The rows are grouped in 3 ways, from coarse to fine. Each group lies inside one group of the grouping before and may be the whole of it. The rows also spread widely along 11 directions, which tell nothing about the answers.
In the rows, zero is written as 128.
Known rows, each followed by its group in each grouping:
[ 70 146 110 132 170 105 117  83 139  81 157 124 114 104 171 155 102  76
 177  85 113  94  86 129 179 121  83 111 212 136 136 172 128  85]  k_199 k_232 k_291
[ 96 163 117 105 142 131 140 163  97 164 119 155 136 127 108 113 165 134
  75  52  90 117 135 129  47  63 146 167 105  79 137 131 158 113]  k_199 k_284 k_545
[168  91 120 171 175  97 110 125 193  97 154 173 144 139 175  81 100 136
 140 148  97 146 136 121 119  87 113 142 155 103 166 112 106 122]  k_735 k_835 k_271
[110 126  80 141 199 116 140 114 139  75  98 157 107 146 178 166 139 115
 149 103 106 110  95 125 119 107 141 138 153 112 135 172 118  80]  k_199 k_712 k_26
[167 159 115 155 165 131 119 148 190 150 109 163 145 163 148 104  87 110
 128  69 100 118 166 116 136  88 125 129 113  82 154 116 150 109]  k_735 k_636 k_602
[127 121  95 145 129  74 134 109 132 110 140 114 173 117 142  98 131 142
 113 125 113 137 116 157 119 107 122 138 165 104 158 119 118 108]  k_199 k_232 k_672
[170 117  70 163 128  98 122 136 122 141  59 125 173 148 154 172 152 143
 105  81 130 133 129 106 103 144 136 129 103 111 106 135 160 109]  k_735 k_645 k_698
[160 212  96 135 179 178 134 187 120 171  47 157 133 168 127 164 146 117
  75  88  74 114 142 105 121  86 185 152  79 108 106 127 163  88]  k_735 k_645 k_680
[129 165  83 153 122 102 116 134 128 113  85 141 193 121 163 120 101 108
 146  49 116 133 136 131 122 130 122 127 133 104 155 166 134 117]  k_735 k_636 k_736
[139 175  73 144 113 100 126 134 116 142  64 146 205 139 159 149 113  97
 140  22 146 128 116 130 112 146 124 119 149 128 122 184 165 102]  k_199 k_768 k_76
[130 179 143 146 152 137 113 125 181 123 124 179 145 149 135  86  59  86
 142  94 102 139 123 147 159  89 123 112 173 108 145 152 133 129]  k_199 k_768 k_607
[113  93 143 149 147 125  96 136 131 123 100 179 119 130 162 162 118 108
 154  94 132 152  83 102 106 121 111 118 128 116  93 176 166 152]  k_735 k_294 k_939
[157  94  90 137 138 106 134 125 151 134  82 108 123 145 156 163 149 146
 105 118  88 117 160  93 125 139 126 140  87  84 133  91 144 111]  k_735 k_835 k_350
[118 202 145 137  91 114 105 121 147 162 149  98 183 106 106  90  69  83
 116  74  87 126 143 143 196 116  91 110 162 116 151 109 145 125]  k_735 k_645 k_654
[116  93 118 127 160 110 132  99 156 108 120 130  85 145 146 140 133 132
 111 129  92 112 135 116 126 108 127 133 125  78 135 116 132 118]  k_199 k_232 k_603
[118 156 120 161 140  98 121  94 140 137 156 100 153 123  75 113  88 124
  96  83 132 102 100 169 166  73 121  99 163  81 134 110 148 107]  k_735 k_636 k_742
[ 94  98 170 131 170 108 130 104 167 110 145 156  95 133 136 127  94 114
 162 129 123 130  78 156 136  84 106 126 160  90 140 133 148 131]  k_199 k_712 k_773
[159  86 113 134 123 110 130 140 149 153  71 117 125 148 157 163 154 148
 107 118  99 137 165  93 117 141 128 142  71  80 120  89 164 135]  k_735 k_636 k_742
[111 174  91 114 125 143 119 134 132 101  57 151 137 136 188 145 120  81
 142  81  60 140 158  93 146 163 134 134 121 123 141 176 120 121]  k_199 k_712 k_26
[136 116 158 123 126 138 112  82 188 140 105 105  74 163 130 159  93  94
 111 160  78 120 152  99 223 152 108  93 127  99 103  84 156 143]  k_199 k_232 k_603
[143  70 129 177 169  97  93  95 195  81 181 182 108 142 140  60  90 142
 113 119 100 142 146 125 104  62 119 120 145  55 156 128 103 147]  k_735 k_636 k_742
[145 136  67 169 180 119 110 137 121  99 115 142 144 129 197 174 168 118
 126 112 103 125 110  92 136 127 131 136 166 156 106 152 121  75]  k_735 k_636 k_742
[153  81 107 155  90  93 100 113 134 103 110 156 163 137 157  89 142 142
  87 142  93 188 141 113  94 144 132 128 131 108 124 142 109 164]  k_199 k_712 k_26
[131 104 125 185 160 127  62  70 191  71 146 171  94 148 156 129  73  82
 146 107 105 134 117  94 187 123 104  71 180 111 104 170 120 144]  k_735 k_636 k_602
[ 78 125 108 105  98  97 137 135  87 111  71 124 158  97 180 157 157 119
 153  90 102 154 109 125  96 164 117 154 124 121 140 171 140 132]  k_199 k_712 k_773
[165 146 103 154 107  91 118 108 178 114 114 149 192 146 148  64  70 116
 124  98 104 156 166 144 138 126 122 117 153  92 172 133 112 137]  k_199 k_768 k_76
[100 154  86 135 177 110 126  84 175  62 119 146 119 136 170 116  70  90
 165  75  95  97 139 134 161 112 114 114 166  87 177 171 105  93]  k_199 k_232 k_291
[107 112 141 130 109 101 105 118 137 145 150 107 124 106 137 131 130 115
 117  93  88 126 140 102 138 124  87 130 135 102 125 109 150 134]  k_735 k_645 k_654
[130 170  93 156 111 156  67  92 130 116 101 130 111 141 114 144 112  82
  65  72  63 118 161  73 183 141 139  83 130 111  81 158 130 138]  k_735 k_645 k_680
[154 185 100 141 215 168 124 176 164  80  97 219 130 164 206 102 131 110
 131 169  41 162 144 114 116  86 174 173 150 144 158 154  80  95]  k_199 k_284 k_545
[118 164 149 116 126 109 148 124 158 140 119 109 155 123 143 122  87 103
 159 142  98 137 120 158 183 123 107 135 167 119 159  99 143 118]  k_199 k_768 k_76
[115 162  95 126 196 135 141 138 163  54 105 176 120 138 199 109 118 115
 159 158  48 144 142 132 126 100 151 168 153 116 188 151  72  97]  k_199 k_284 k_545

New rows. What belongs after each?
[161 149 122 106 166 148 149 172 175 162  71 153 118 172 175 145 138 117
 126 123  68 129 180  98 126 118 134 169  86 104 148  87 153 107]  k_199 k_284 k_545
[ 93 137  84 112 108  92 148 122  83 136  91  83 153 106 148 175 174 126
 115  72 110 112 114 124 117 150 119 144 128 118 128 134 151  93]  k_199 k_712 k_773
[ 67 127 106 121 171  83 160 105 116  74 133 115 127  97 164 156 133 127
 176 125 115 116  70 165 123 103 118 152 189 112 163 152 116  87]  k_199 k_768 k_76
[121  80 149 131  91  78 125  97 140 143 108 105 145 124 139 157 117 124
 146 128 141 152  98 136 146 154  91 112 154 109 108 115 172 152]  k_199 k_768 k_76
[195 113 116 145 154 113 128 134 201 148 114 143 136 176 180 110 118 125
 111 148  88 135 179 101 150 125 117 141 123 110 145  76 135 108]  k_199 k_232 k_603
[158  92 105 165 160  79 131 138 166 106 116 173 176 142 204 118 122 133
 172 125 142 159 101 138  97 116 106 146 175 129 148 150 130 111]  k_199 k_768 k_607
[190  89  96 176  79  81  94  75 156 129 105 102 174 157 134 129 122 127
  78 139 125 159 138 116 175 179 116  82 149 126  96 104 134 139]  k_199 k_712 k_773
[141 174 110 124 131 129 119 154 162  98 117 152 171 121 221  91 120  94
 157 160  39 172 175 107 163 151 109 164 167 161 179 124  83 116]  k_199 k_284 k_545
[121 133 117 136 170 103 146 144 133 147 109 180 148 149 123 118 118 134
 127  43 149 117  97 156  52  59 139 145 130  71 137 159 170 108]  k_199 k_768 k_76
[144  82 142 128 127 114 127 127 149 144  70 142 115 155 165 179 139 126
 138 147 119 156 113 105 130 153 122 127 121 114  93 119 173 147]  k_199 k_768 k_76
[131 112  96 154 130 116 103 112 127 110 161 123 111 123 117  93 164 153
  45 131  52 133 168 102 108  88 149 135 124  75 132 102  97 127]  k_735 k_636 k_602
[136 100 119 155  93  85 105  96 150 114 125 132 160 128 144 102 111 124
 117 121 114 160 130 129 135 139 107 109 165 108 127 135 128 151]  k_199 k_768 k_607
[ 89 108 103 100 156 131 121  95 155 130 121 129  46 146 140 156 134 105
 103  32  74  68 185  69 118 112 109 123  94  51 126 131 157 111]  k_199 k_232 k_291
[130 116 100 150 210 117 141 155 121 119 131 179 123 146 169 149 176 137
 119 113 120 122  73 128  69  67 145 163 156 127 116 151 139  75]  k_199 k_712 k_26
[101 147 139 102 111 111 157 132 106 145  70  94 150 119 124 156 130 133
 121 149 107 140  99 160 141 132 135 141 120 101 133 113 163 127]  k_199 k_232 k_291
[140 193 143 137  93 158  89 122 138 159  58 142 159 156 126 167  92  63
 115 102 109 155 112 109 203 169 121  81 150 157  69 151 177 151]  k_199 k_284 k_545
[164  99 125 138 143 126 124 135 145 160 101 134 117 166 141 164 169 138
  85 154 103 141 126 102 124 123 133 135 120 121  87  86 162 121]  k_199 k_284 k_545
[ 98 152 113 129 120 119 125 121 108 123 132  82 129  98 131 144 153 124
 103 137  65 126 129 121 163 122 126 136 145 116 131 104 122 111]  k_735 k_636 k_602
[151 162 101 170 133 108 111 159 122 140 112 156 202 125 156 113 129 122
 122  84 124 152 107 133 107 104 129 136 153 133 129 151 144 109]  k_735 k_636 k_602
[186 184 100 183  93 103 100 139 124 143 109 125 235 133 114  83 108 131
  66 130 106 172 123 153 147 121 148 116 154 135 126 123 120 124]  k_735 k_645 k_654
[169 112 138 150 137 138 104 158 135 154  78 199 138 169 153 139 145 128
  96 130 115 177 111 101  86 117 154 131 125 125  73 148 166 153]  k_199 k_768 k_76
[145 168  70 142 101 120 112 119 123 125  67 125 175 144 158 145 132  96
 102  74  93 138 148 104 153 168 133 111 134 135 115 159 132 112]  k_199 k_712 k_26
[146 125 104 157 148  89 133 127 166 108 119 135 173 130 160 101  85 128
 151 109 115 138 134 147 133 108 113 133 134  92 180 123 118 113]  k_735 k_294 k_939
[110 200 106 134 124 120 127 167  99 152 108 140 201 104 140 114 110 102
 130  43 111 132 115 140 113 101 122 143 134 123 150 160 148 106]  k_735 k_294 k_939
[139 162 117 153 133 126 122 156 105 134  80 152 180 128 120 124 126 140
  95 133 107 158  87 150 107  99 162 138 127 115 121 140 140 129]  k_735 k_835 k_350
[ 98  90 133 143 142 105 117 120 108  96  82 124 115 114 158 195 150 135
 146 162 115 155  60 125 130 141 130 130 138 122  96 154 146 137]  k_735 k_645 k_654
[ 66 126 171 115 135  96 135  91 151 121 154 126 114 109 107 117  74 104
 164  98 123 120  86 170 149  88  94 117 176  78 149 133 155 140]  k_199 k_768 k_76
[195  72  78 161 123  63 133 118 159 147 131 115 175 154 163 103 158 164
  80 118 125 131 165 115  92 124 113 144 124  96 144  77 135 101]  k_199 k_232 k_603
[142 134 153 127 172  99 164 158 168 140 164 137 153 128 156  74 123 145
 135 179  84 147 123 171 123  66 122 181 154 109 193  66 116  96]  k_199 k_712 k_773
[ 73 205 124 140 135 126 102 110 114 121 167 120 146  90 104 111  93  83
 120  55  85 103 106 138 167  85 105 113 187 119 138 154 128 106]  k_735 k_645 k_698
[165 151  94 167 150 112 112 163 132 131 134 151 185 126 180 108 149 127
 111 121  91 147 138 112 120 106 127 154 156 142 137 120 118  98]  k_735 k_636 k_736
[105 149  94  95 146  92 185 177  90 149 110  95 171  99 173 136 188 157
 123 123  88 120 128 147  77 103 129 204 123 113 177  96 139  70]  k_199 k_232 k_291
[121 170 144 136 108 105 119 135 118 158 136 116 195 107 139 118 111 100
 129 124 124 148  85 155 166 125  97 125 192 156 122 125 158 116]  k_199 k_232 k_291
[102 108  95 131 101 110 100  87 117 115  68 135 120 138 143 169 126 102
 112  42 126 121 128  93 114 162 118  97 112  89  94 184 165 145]  k_199 k_232 k_603
[109 107 110 141 120  73 126 102 128  86 124 121 173 104 176 117 118 127
 154 140 119 154  99 150 132 141 101 132 179 124 154 149 117 124]  k_199 k_232 k_291
[138 111 125 151 170 142 100 129 160  83  86 183 106 143 183 146 114 114
 144 160  78 157 113  96 138 126 142 131 134 121 120 155 118 140]  k_735 k_835 k_271
[ 89  94 143 166 165 112  88 101 132  81 169 170 109 109 143 127 105 109
 145 119 121 144  63 127 126  89 107 107 183 116 110 175 123 140]  k_735 k_294 k_939
[103 190 140 131 112 142 111 139 121 136  95 143 156 119 110 112  90 102
 112  83  91 144 123 142 146 103 139 121 124  93 133 149 148 146]  k_735 k_636 k_742
[121 136 128 134 146 111 117 118 185 130 119 152 128 134 148 111  65  98
 163  40 102 109 161 118 137 103  90 124 118  70 167 136 151 128]  k_735 k_645 k_698
[121  81 116 137 118  72 128  90 153 117 166 117 129 121 131  91 128 145
 106 109 100 130 152 129 106 104 104 134 151  72 154 102 120 130]  k_199 k_768 k_76
